There are 10 hidden switches. A switch that is on adds its own fixed numbers to the row, and there is some noise. The rows also spread widely along 13 directions, which tell nothing about the answers.
Some rows, each with its switches (1 for on, 0 for off) after it:
[-8.63 -4.10  2.84 -2.69 -2.24 -1.96 -0.45 -0.09  0.59 -0.75  0.14  0.47
  5.29 -1.29 -3.11  1.41 -1.20  1.93  2.19 -0.16 -2.37 -0.94  1.35  1.65
 -0.61  4.05  0.88  3.46 -0.93  0.35  1.91] : 1 0 0 1 1 0 1 1 0 0
[ 1.20  3.63 -1.56  0.69 -0.88 -2.17  1.21  0.91 -1.12  0.75 -0.75 -1.01
  0.79  0.25 -1.19  3.94 -0.45 -2.84  0.93  4.23  1.43  1.19 -0.06 -2.07
  2.22 -0.68 -0.86 -0.26 -1.21  2.70 -1.47] : 0 1 0 0 1 0 0 1 1 1
[-2.83  3.87 -2.79  1.51 -2.99 -2.65 -2.58  2.04  2.76  5.89 -2.84 -0.82
 -2.51  0.80  0.23 -1.70 -0.59 -0.98  3.59  0.30 -3.53  3.50 -0.04 -0.37
  1.13 -2.84 -0.03 -0.88 -2.87  6.63  4.94] : 0 1 1 0 1 1 1 1 1 0
[ 1.93  0.80  1.31 -2.46 -1.98 -6.21  1.98 -0.08  1.71  0.16  4.97 -0.55
  1.87 -3.46 -0.47  0.44 -1.31  3.12  0.88 -4.61  1.09 -0.07  0.13 -1.29
 -3.25 -0.17  0.55  3.58 -1.65  1.26  1.40] : 0 0 1 0 1 0 0 1 1 1
[ 0.92  0.13 -0.99  1.96  2.04 -1.07 -3.33  3.23  0.68  1.61  0.31 -0.71
 -2.04 -0.44 -2.53  0.61 -2.02 -2.20 -1.33  0.02  3.82  2.91 -2.26  3.93
  0.70 -0.27  0.48 -0.37 -1.65  3.72 -3.71] : 0 1 0 1 1 1 0 1 1 0
[-0.02 -0.71  0.39 -3.22  1.00 -1.63 -2.78  1.38  0.16 -2.67  4.41  1.95
  2.34 -2.24 -1.46 -6.01 -0.85  2.17  0.53 -3.73  4.97 -1.20  0.57 -0.61
 -3.32 -2.94  2.09  1.26 -2.94 -1.85  0.41] : 1 0 1 0 1 0 1 0 1 1
[ 3.62 -4.74  1.65  0.08 -6.20 -1.59 -2.53  1.26  1.80 -0.01  2.26 -1.06
  2.50 -3.32  0.76  4.10  1.74  2.86 -1.52 -3.28  1.69 -1.53 -0.21  1.74
 -2.23 -1.63 -1.41  2.43 -0.94  0.38  0.09] : 1 1 0 0 1 1 0 1 1 1
[ 1.07 -4.07 -2.41  0.60 -1.30  1.93 -2.72 -2.38 -6.33  0.83 -1.13 -0.13
 -2.47  3.29 -2.42 -0.40 -0.02 -1.56  2.81 -8.25 -1.31  5.15 -1.22  1.92
 -2.75 -0.27 -0.93  0.78 -3.17 -3.19  1.14] : 0 1 1 1 1 1 0 1 1 1
[ 0.92 -0.96 -1.09  0.96 -0.48  0.66 -2.56  0.86 -2.24  3.41  0.14 -0.42
  0.97 -1.38 -0.24 -2.98 -1.27  1.05  1.96 -3.50 -0.53  0.71 -1.50 -0.65
 -2.28  1.36 -1.56 -1.05 -2.58 -3.12  2.74] : 0 0 1 0 1 0 0 0 1 0
[ 0.56 -3.39 -0.03  0.75 -3.18 -0.48 -2.04 -1.04 -1.53  2.05  2.07 -0.88
  4.13 -3.09  1.19 -0.50 -1.37 -1.69 -3.52 -2.58  0.11 -0.42 -3.16 -0.81
  0.10  1.18 -2.57  2.15  0.37 -1.76  0.86] : 0 1 0 0 1 0 0 1 1 1
[ 0.67  2.28  1.03  1.82 -3.44 -4.21  3.56  2.00  2.02  1.03 -1.38 -1.69
  0.30 -1.14  0.97  5.55  0.79  2.08  0.28  6.48 -0.95  0.47  0.93 -0.51
 -0.24  0.25 -0.85 -2.36 -1.25  3.85  3.40] : 0 1 1 0 0 1 0 0 1 1
[ 2.98 -2.91 -1.94  2.73 -5.03 -1.78  0.24 -1.11 -2.52  1.99 -1.58  0.68
 -1.82 -0.44  1.35  2.28  2.37  1.48  0.72 -2.70 -0.75  3.40 -1.45  1.92
 -2.76 -1.60 -2.50 -2.31 -3.15 -1.56  2.87] : 0 1 1 0 1 0 0 1 1 1
[ 1.67 -3.30  0.99 -0.50 -4.45  3.06 -3.22 -0.34  0.07 -1.89 -0.67 -2.13
 -0.35  0.78 -0.42  0.31  1.60  0.70 -1.99 -5.67 -2.75 -1.56  1.18 -1.06
 -0.29 -3.19  1.31  1.61  2.00 -4.08  3.08] : 0 0 0 1 0 1 0 1 1 0
[-2.93  3.11 -2.37  0.48  5.97 -1.54  3.35  1.55 -2.46  1.33  1.75  1.03
  2.82  1.64 -3.17 -2.21 -1.51 -1.17  1.32  4.61  0.28  1.27 -1.94 -2.78
 -2.24  2.71 -1.82 -0.05 -3.05 -0.81  1.37] : 0 0 0 0 0 1 1 1 0 1
[-1.71  0.10 -1.06  1.94 -0.74  1.97 -2.14  1.01  2.02  1.20 -0.38 -0.52
 -0.66  1.20  0.60 -5.76 -0.11 -1.07 -1.88 -1.41 -2.64  0.03 -0.87 -0.27
 -1.00 -2.58 -0.08 -1.68 -0.11 -1.02  5.23] : 0 0 1 0 0 0 0 0 1 1
[ 0.31 -2.16 -0.05  0.77  0.43 -0.58  5.49 -3.73 -3.79 -1.58  3.46  0.47
  3.82  2.85 -0.95  3.62  0.91 -2.89 -2.11 -0.11  0.51  3.40 -0.65 -1.92
 -3.12  0.09 -2.21  2.72 -0.27  0.03 -1.01] : 0 0 1 1 1 1 0 0 1 1
[-4.43  0.52  0.17 -1.78 -2.68 -3.47 -1.60 -1.14 -1.07  1.63 -0.59  0.64
  3.07 -0.85 -1.23  0.68 -1.68 -0.85  3.31 -0.52 -0.89  0.50  1.24 -1.86
  1.65 -0.39  1.62  3.52 -0.57  4.03 -1.25] : 0 0 1 0 0 0 1 0 1 1
[-0.52  3.15  0.28 -2.18  4.15 -2.08  0.50  0.95 -2.04 -4.83  0.35  1.13
 -0.32  0.13 -2.35 -1.79 -1.52 -3.06 -0.84  3.07  6.74  0.06  0.75 -0.77
  2.16 -2.92  4.68 -2.43 -0.86  0.25 -3.73] : 1 0 0 1 1 0 1 0 0 1
[-0.21 -3.02  1.37 -3.84 -6.13 -0.09 -1.28 -1.29 -2.61 -1.89 -0.10  0.28
  3.88 -0.77 -0.35  5.41  1.20  2.00  4.09 -0.71  2.61 -0.28  3.94  0.58
 -1.10  0.34  0.51  2.43 -2.99  0.65 -2.46] : 0 0 1 0 1 0 0 1 1 0
[ 0.50 -0.04 -2.67 -0.11 -2.07  1.98 -2.93  2.13 -0.81  2.61  0.40  0.59
  0.31  1.87 -1.38 -1.04  2.98  0.73  3.08 -2.21 -0.16  0.93  1.07 -0.42
 -3.35 -2.49 -1.95  0.38 -4.53 -0.33  2.83] : 0 1 1 0 1 0 0 1 0 0
[-6.16 -0.43  0.99  0.20  0.34  1.07 -1.54  0.68  1.04 -0.55  0.02 -1.63
  2.89  1.02 -2.71 -2.64 -1.87 -2.08 -0.12 -2.36 -5.32 -1.80 -0.36 -1.99
  1.71  2.11  1.14  3.93  2.01 -1.73  3.02] : 0 0 0 0 1 0 0 0 0 0
[-0.64  2.41  1.44 -1.99 -0.23 -2.58 -2.97  2.75 -0.83  0.86 -0.83 -2.13
  2.43 -5.52  0.18 -0.46 -3.91  0.08  2.44  3.20  3.48 -3.12  0.12 -1.82
  3.51  1.80  2.64 -2.34 -1.38  0.79 -0.42] : 1 0 0 0 1 1 0 0 0 1
[ 6.94 -0.70 -0.06  1.15  1.11  2.95 -1.11  0.52 -2.49  0.16  0.60 -3.36
 -1.96  2.35 -1.76  0.68 -0.53 -1.12 -0.31 -4.95  1.94  1.23 -0.20  0.81
 -1.50  1.15 -0.85  1.05 -0.61 -1.98 -1.41] : 0 0 1 0 0 0 1 1 1 0
[-4.23  1.70  0.03  1.00  2.34 -2.82 -2.36  5.48  0.84 -1.81 -1.58 -1.74
 -0.03  0.75 -6.92  2.42 -2.49 -0.29  2.20  2.46 -2.19 -0.59 -0.24  1.67
  1.66  3.39  1.37  1.68 -1.10  1.16 -0.55] : 0 1 1 0 1 1 0 1 1 0
[-5.77 -2.53  0.25  1.65 -1.58  1.54 -2.53  3.89  2.61 -1.09 -0.52  1.17
  4.77  0.24 -1.67 -0.25  1.89  0.04 -1.61  6.42  0.23 -1.85  0.52  1.64
 -0.56 -0.22 -1.87 -0.83 -1.10  0.38  1.76] : 1 1 1 0 1 0 0 0 1 0
[ 4.16 -0.15 -0.76  1.54  0.68  4.31 -0.88  3.06  1.24  2.77  1.69 -4.72
 -1.23  4.34 -1.93  0.17 -0.12 -0.77  1.43 -1.23  0.19  2.34  0.87  2.03
 -2.14  3.06 -2.90  1.42 -3.60  3.25  1.96] : 0 1 1 0 1 1 1 1 1 1
[ 2.21 -3.14  1.03 -0.84 -1.04 -1.42 -1.58  0.01 -1.81 -4.04  1.37 -0.29
 -0.19 -0.85 -1.65  1.62 -0.34 -1.16 -2.12 -3.46  4.65 -0.39  0.19  3.07
  0.57 -0.78  2.64  1.32 -0.74 -0.35 -4.55] : 0 0 1 0 1 0 1 1 0 1

New rows, each followed by its switches (1 for on, 0 for off):
[-3.59  1.43 -0.06 -0.80  0.26 -0.80 -3.75  1.02 -2.94 -2.19 -3.38 -0.21
 -0.36 -0.71 -2.04 -0.20 -2.63 -3.65  2.03  1.53  2.26 -0.28  0.75  0.70
  4.68 -0.09  4.30 -1.60 -0.57  0.90 -3.61] : 0 0 1 0 1 0 0 0 0 0
[-0.19  2.63 -0.06 -2.88  1.45 -4.48 -2.31  3.28  0.13 -1.40  3.10 -0.08
  2.08 -4.12 -2.70 -2.69 -3.23  1.04  0.76 -0.90  3.77 -2.84 -0.35 -1.65
  0.04 -0.33  2.64  0.82 -2.09 -1.48 -0.87] : 0 0 1 0 1 0 0 1 1 1
[ 2.04 -0.65 -0.33  2.69 -2.98 -2.84  2.06  1.48  1.61  1.81  1.72  0.33
  2.36 -1.05  0.57  2.46  3.06  2.08 -2.73  2.30 -0.65 -0.63 -1.12 -1.32
 -3.34 -1.95 -3.28 -0.32 -0.28 -0.17  3.41] : 0 1 1 0 0 0 0 0 1 1
[ 3.69  1.04 -0.87  0.86  1.81  1.39  2.45 -0.27  0.91  0.67  2.92 -1.35
 -0.66  2.64 -0.91  0.31  0.23 -1.99 -1.87 -2.32  1.41  2.95 -0.38 -0.64
 -2.46 -1.45 -1.58  1.24 -0.59  1.10 -0.33] : 0 0 0 1 1 0 0 1 1 0
[ 1.14  4.31 -2.77  2.32  4.06 -1.36  1.67  2.82  0.60  1.29  1.07  0.11
 -2.57  2.36 -2.92 -3.20 -0.18 -0.36  1.95 -0.27 -0.46  2.40 -0.74 -1.38
 -2.70 -1.46 -0.48 -1.57 -3.20 -0.14  2.69] : 0 0 1 0 1 0 0 0 1 1
[-2.48  2.56  0.71 -0.25 -1.24 -2.15  3.72  2.35  2.19  1.29 -1.41 -0.08
  0.41  0.22 -0.06  3.07  1.39  2.40  2.89  7.15  0.87  1.27  3.25  0.63
 -1.15  0.48  0.67 -4.03 -3.55  4.26  2.57] : 0 0 1 1 1 0 0 0 0 0
[ 1.25  0.85 -1.13  1.02 -1.72 -0.77 -4.56  2.25 -1.49  2.67 -3.04 -0.66
 -0.49 -4.23  2.34  0.06 -1.57 -1.82 -1.62  3.94  4.40 -0.50 -2.14  0.81
  3.40 -1.47  0.69 -5.12 -1.19  1.14 -1.03] : 0 1 0 0 0 1 0 1 0 0
[-0.98  0.81 -0.35  1.15 -3.98  0.03  0.52  2.62  1.28 -2.71 -2.26 -0.73
  0.37  2.55 -1.66  4.79  3.58  0.98  0.01  4.63 -2.99 -0.96  2.42 -1.37
 -0.43 -2.81 -0.45 -0.74 -0.50 -0.10  3.40] : 0 1 1 0 0 1 0 1 1 0
[ 3.30 -0.34 -1.05  1.25  0.26  1.83  1.00  3.50  2.10 -2.31  1.42  0.42
 -1.18  1.94  0.05  1.81  3.74  0.19 -2.83  4.60  5.00  0.56  1.32  2.26
 -2.22 -4.07  0.30 -3.77 -2.96  0.99 -0.70] : 0 0 0 1 1 1 0 1 0 1
[ 1.88 -1.08 -0.11  1.01 -1.61 -0.66 -1.02  0.64  2.07  1.18  3.26 -0.20
  1.21 -2.22  3.11 -4.22  0.90 -0.80 -4.84 -1.47  2.48 -0.48 -1.48 -0.36
 -1.35 -3.44  0.45 -1.01 -0.56  1.09  2.83] : 0 0 1 0 1 1 1 0 0 1
[-1.96  0.49 -0.09  2.13 -2.95  0.13 -0.74  2.88 -0.75 -0.45 -5.58 -0.80
 -1.41  0.59 -0.27  2.72  0.87  0.37  2.62  5.85 -0.76 -0.60  2.10  1.71
  2.69  0.13  1.66 -5.55 -2.22  0.21  1.79] : 0 0 1 0 1 0 0 0 0 1
[-4.47  0.73  0.87 -1.03 -0.53 -0.41 -1.32  1.05 -0.22 -1.47 -0.69 -2.21
  0.80  0.98 -2.97 -2.81 -1.38 -0.14  3.52 -3.79 -5.27 -1.54  1.05 -2.73
  0.05  0.65  2.40  1.87 -0.45 -2.31  5.55] : 1 0 1 0 1 1 0 0 0 1
[-5.67  0.15 -0.32 -2.00 -2.51 -2.82  0.38 -3.47 -4.62  2.08 -0.37  1.89
  7.02 -1.80  0.46  1.16 -1.80 -2.83  1.04  2.97 -0.88  1.20 -0.15 -5.41
  2.42 -0.25  0.38  1.80  0.24  1.06  0.25] : 0 0 0 1 1 1 1 0 1 0
[-3.33  0.68 -0.43  3.41 -1.22 -4.60  2.87  2.64  4.09  0.82  1.15 -0.42
  0.92  0.07 -2.37  0.48  0.95  1.27 -1.72 -0.27 -6.25 -0.21 -1.58 -0.76
 -2.06 -0.26 -1.18  1.75  0.10 -0.29  5.55] : 0 0 1 0 1 0 0 1 1 1
[-0.04 -1.81 -0.15  0.18 -1.29  0.58 -3.45 -0.03 -2.19  3.00 -1.49 -0.75
  1.21 -1.93  0.35 -2.55 -2.75  0.24  1.46 -1.97  0.72  0.19 -1.05  0.70
  1.08  1.97  0.27 -0.40 -1.09 -0.63  0.35] : 0 0 0 0 0 0 1 0 1 1
[ 1.68 -1.68  0.36  2.71  2.59 -0.85 -2.54  3.35  0.56  2.75  1.60 -1.47
  1.99 -3.56 -0.08 -1.92 -3.21 -0.54 -2.83  1.48  4.04 -0.69 -3.46  2.58
 -1.18  2.58 -1.94 -1.96 -0.98  0.51 -1.37] : 1 0 1 0 0 1 0 0 1 1
[ 1.11  0.28 -0.05  2.09  1.38 -1.09 -3.52  5.19  3.17  1.03  3.35 -2.13
  1.84 -0.89 -2.75  0.49 -1.27 -2.10 -3.42  1.18  2.42 -1.35 -1.61  1.56
  0.58  0.17 -0.67  3.04  0.30  4.26 -2.89] : 0 1 1 0 1 1 0 0 1 1
[-3.45  0.54  0.18  2.14  1.61 -2.76 -0.27  1.55  0.24 -1.00  0.27 -1.93
  2.09 -1.19 -2.74 -1.47 -3.61 -3.31 -3.11  0.36 -2.63 -1.29 -3.16 -0.57
  2.75  2.50  0.48  0.96  1.91 -1.78  1.13] : 0 0 1 0 1 0 0 1 1 1
[ 1.97 -1.56 -0.77  2.51 -1.10  0.80  2.19  2.12  2.58  3.24  2.60 -1.38
  1.16  1.25  0.71 -0.62  1.76  2.95 -1.71  1.19 -1.42  1.62 -0.66  1.35
 -5.67  1.56 -4.60 -0.70 -3.09  0.74  6.55] : 0 1 1 0 0 1 1 1 1 1
[ 3.61 -4.37  0.22  2.61 -2.09 -2.34  1.21  2.54 -2.40 -1.48  0.27  0.17
  0.03  1.40 -4.06  8.82  4.30  3.96  1.98 -1.03 -0.01  0.84  0.55  2.91
 -4.09  1.28 -1.80  1.75 -2.90 -1.13 -1.41] : 0 1 1 0 1 1 0 0 0 1
[-2.67 -1.50 -0.45  1.54  0.80 -1.48  0.34  1.50 -1.17 -0.83 -0.87  1.53
 -0.16  0.82 -2.65  0.91 -0.61  0.78  2.96  1.76  0.86  2.33  0.01  3.58
 -1.82  1.98  0.13 -1.20 -3.90  1.00 -1.02] : 0 0 1 0 1 0 0 0 1 1
[-4.32 -2.77 -1.28  2.47  2.64  0.25 -2.60  2.93 -2.64 -1.20 -1.26  1.34
  2.13  0.58 -4.37 -0.12 -0.41 -0.79 -1.32  3.32 -0.13 -0.11 -1.55  1.55
 -0.48  0.43  0.14 -1.11 -0.69 -2.83 -0.99] : 0 0 1 1 0 1 0 0 1 1
[ 0.60  3.12 -2.25 -1.35  2.27  3.07  1.41  0.49 -1.84  1.25  1.63 -0.18
  0.97  4.80 -2.47 -1.17  1.64 -0.59  2.88  0.93  0.11  2.84  1.79 -3.89
 -4.46 -1.67 -2.10  0.73 -2.96  0.62  3.17] : 0 1 1 1 0 1 0 0 1 0
[-1.37 -2.80  1.11 -1.64 -2.70 -1.78  2.86 -3.99 -1.16 -1.95  2.87  1.49
  3.43 -0.26  1.18  2.93  0.05 -1.71 -2.36 -0.63  2.12  2.90  0.00 -0.04
 -1.76 -1.34 -0.02  2.62 -0.26  2.10 -1.90] : 0 0 0 1 1 1 0 1 1 0
[-3.90  0.75 -2.47  0.26 -2.14 -1.31 -1.87 -2.92 -4.48  0.72 -2.91  1.51
  1.05  0.20 -0.23 -1.70 -0.02 -5.05  1.09 -2.16 -2.30  0.78 -1.40 -3.66
  2.04 -4.62  0.83  0.12  0.58 -1.36  0.64] : 1 0 1 0 0 0 0 1 0 1
[ 1.33  0.05 -1.61  1.20 -3.37 -1.32  2.78  0.51  1.41  0.48  0.00  1.63
 -1.76  1.53  1.22  1.36  4.93  2.47  0.04  0.31 -0.49  2.32  1.19  0.53
 -5.12 -4.17 -1.63 -2.07 -2.99  0.49  4.43] : 0 1 1 0 0 0 0 1 0 0
[-3.46 -3.03 -0.86  2.17  2.66 -4.40  0.62 -0.17 -2.00 -0.71  3.19  3.39
  4.36 -0.20 -4.19  1.20 -0.23 -1.01 -2.19 -1.34 -0.60  1.07 -3.41 -0.57
 -2.24  0.05 -1.07  5.90  1.09 -0.13 -3.72] : 0 0 0 0 0 1 1 0 1 1
[ 2.91 -2.57  2.17 -0.49 -2.78  4.07 -1.81 -0.46  0.95 -1.79  1.16 -3.37
  1.27 -0.69  2.29 -3.45 -0.39  0.64 -3.86 -3.88 -0.95 -2.17 -0.51 -1.41
 -1.62  0.12 -0.84 -0.11  1.78 -4.87  6.09] : 1 1 0 0 0 1 0 0 1 0
[ 1.09  2.59 -1.22 -0.23  5.13  2.72  3.81 -0.71 -1.41  3.04  3.91 -3.45
  1.45  4.21 -1.80 -2.10 -3.46 -2.60  2.40 -1.61 -0.37  3.94 -0.73 -1.63
 -4.16  5.17 -3.55  2.99 -3.22  2.29  1.32] : 0 0 1 0 0 1 0 1 1 1
[-1.55 -0.67  1.59 -1.33  2.33 -0.25  0.54 -1.60 -3.15 -1.30  1.08 -2.40
  1.28  1.41 -4.22 -0.57 -3.81 -1.19  3.28 -6.07 -2.27  0.82 -0.05 -0.96
 -1.35  4.72  0.26  4.69  0.07 -1.92 -0.25] : 1 0 1 0 0 0 0 0 1 1
[ 3.93  0.17 -1.62  2.24  1.85 -2.71 -0.03  0.14 -3.87 -0.18  0.79  0.19
 -1.45  0.68 -3.16  2.34  0.14 -2.15 -1.09 -4.08  1.11  2.74 -2.39 -0.93
 -1.56 -2.85 -0.01  0.84 -0.48 -1.94 -2.43] : 0 0 1 1 1 1 0 1 1 0
[ 0.40 -1.39  0.57  2.14 -4.00  0.15  2.14  1.12  4.71 -0.86  2.70 -2.12
  0.69  5.02 -1.81  2.76  4.63  0.44 -1.62 -3.28 -6.23  0.69  1.63 -1.00
 -3.21 -2.54 -1.67  5.88  1.04  2.75  5.30] : 0 1 1 0 1 1 1 0 1 1
[ 3.02  2.17  1.34 -4.19  2.58  2.95 -0.47 -0.85 -0.81 -3.88  3.06 -2.71
 -0.38  0.37  0.87 -5.02 -4.86 -2.30  0.07 -1.74  6.24  0.74  1.49 -0.55
  0.32  1.28  3.22 -0.65 -2.20  0.36 -1.39] : 0 0 0 0 1 1 0 0 1 1
[ 0.11  0.80 -0.67 -1.24 -0.78 -4.42 -2.42  1.28 -0.40  0.82  2.22  0.84
  1.07 -4.28 -0.13 -4.55 -1.31  2.49  0.93 -3.23  1.13 -0.47 -1.86 -2.10
 -2.78 -2.49  0.66 -0.89 -2.55 -2.46  4.58] : 1 1 1 0 1 1 0 0 1 1
[-2.09 -4.73  1.44 -2.53 -3.60  1.16 -3.47 -2.04  0.15 -0.43  2.03  0.12
  1.65 -0.95 -0.08 -3.87 -0.98  1.44  1.55 -8.22 -0.12  1.34  0.58  2.36
 -3.59  0.37  0.03  3.20 -2.17 -0.59  2.65] : 1 1 1 0 1 0 0 0 1 0
[ 0.47  1.14 -0.45 -0.02 -3.71  0.23 -1.83  2.53  3.27  2.18  0.27 -1.03
  0.92 -2.66  3.32 -2.58  1.27  0.36 -2.29  2.90  2.30 -1.17  0.37 -0.23
  0.02 -2.70 -0.40 -3.98 -2.01  1.34  4.57] : 0 1 1 0 1 0 0 1 0 0
[ 3.00  0.52 -0.41 -0.49  0.96  2.04 -1.67  3.16  4.98 -0.09  5.75  0.18
  1.61  1.70 -0.94 -1.67  1.83  0.03 -1.31 -1.47  4.29  0.65  0.57  0.48
 -4.76 -3.69 -1.71  3.81 -1.97  4.60 -0.88] : 1 1 0 0 1 1 0 0 1 0
[-1.48  1.49  0.95  2.72 -0.07 -1.92  4.82  0.77  1.92 -1.77 -1.37 -1.65
 -0.39  2.63 -2.80  4.29  1.04 -1.01 -1.77  2.64 -5.11  0.21  0.29 -1.96
  0.80 -0.29  0.39  1.11  2.99  0.08  2.40] : 0 0 0 1 0 0 0 0 1 1
[ 7.33  0.37 -0.97  1.18 -2.30 -1.46 -1.01  0.75  0.79  2.42  2.15 -1.34
 -2.10 -1.15  1.19  0.23  1.42  1.51 -0.91 -5.93  1.06  0.81 -0.67 -1.13
 -3.75 -4.46 -1.05  0.90 -1.06  0.05  1.34] : 0 0 1 0 0 1 0 1 1 0
[ 1.68 -0.82  0.18  0.96 -1.03  0.96 -0.80  4.04  2.69  1.58  1.25 -2.04
  1.05  0.31 -2.58  1.58  0.65  3.19  2.14 -0.71 -0.63 -1.04  0.92  1.00
 -2.54  2.21 -1.59  1.39 -2.91 -0.47  1.51] : 0 0 0 0 1 0 0 1 1 1
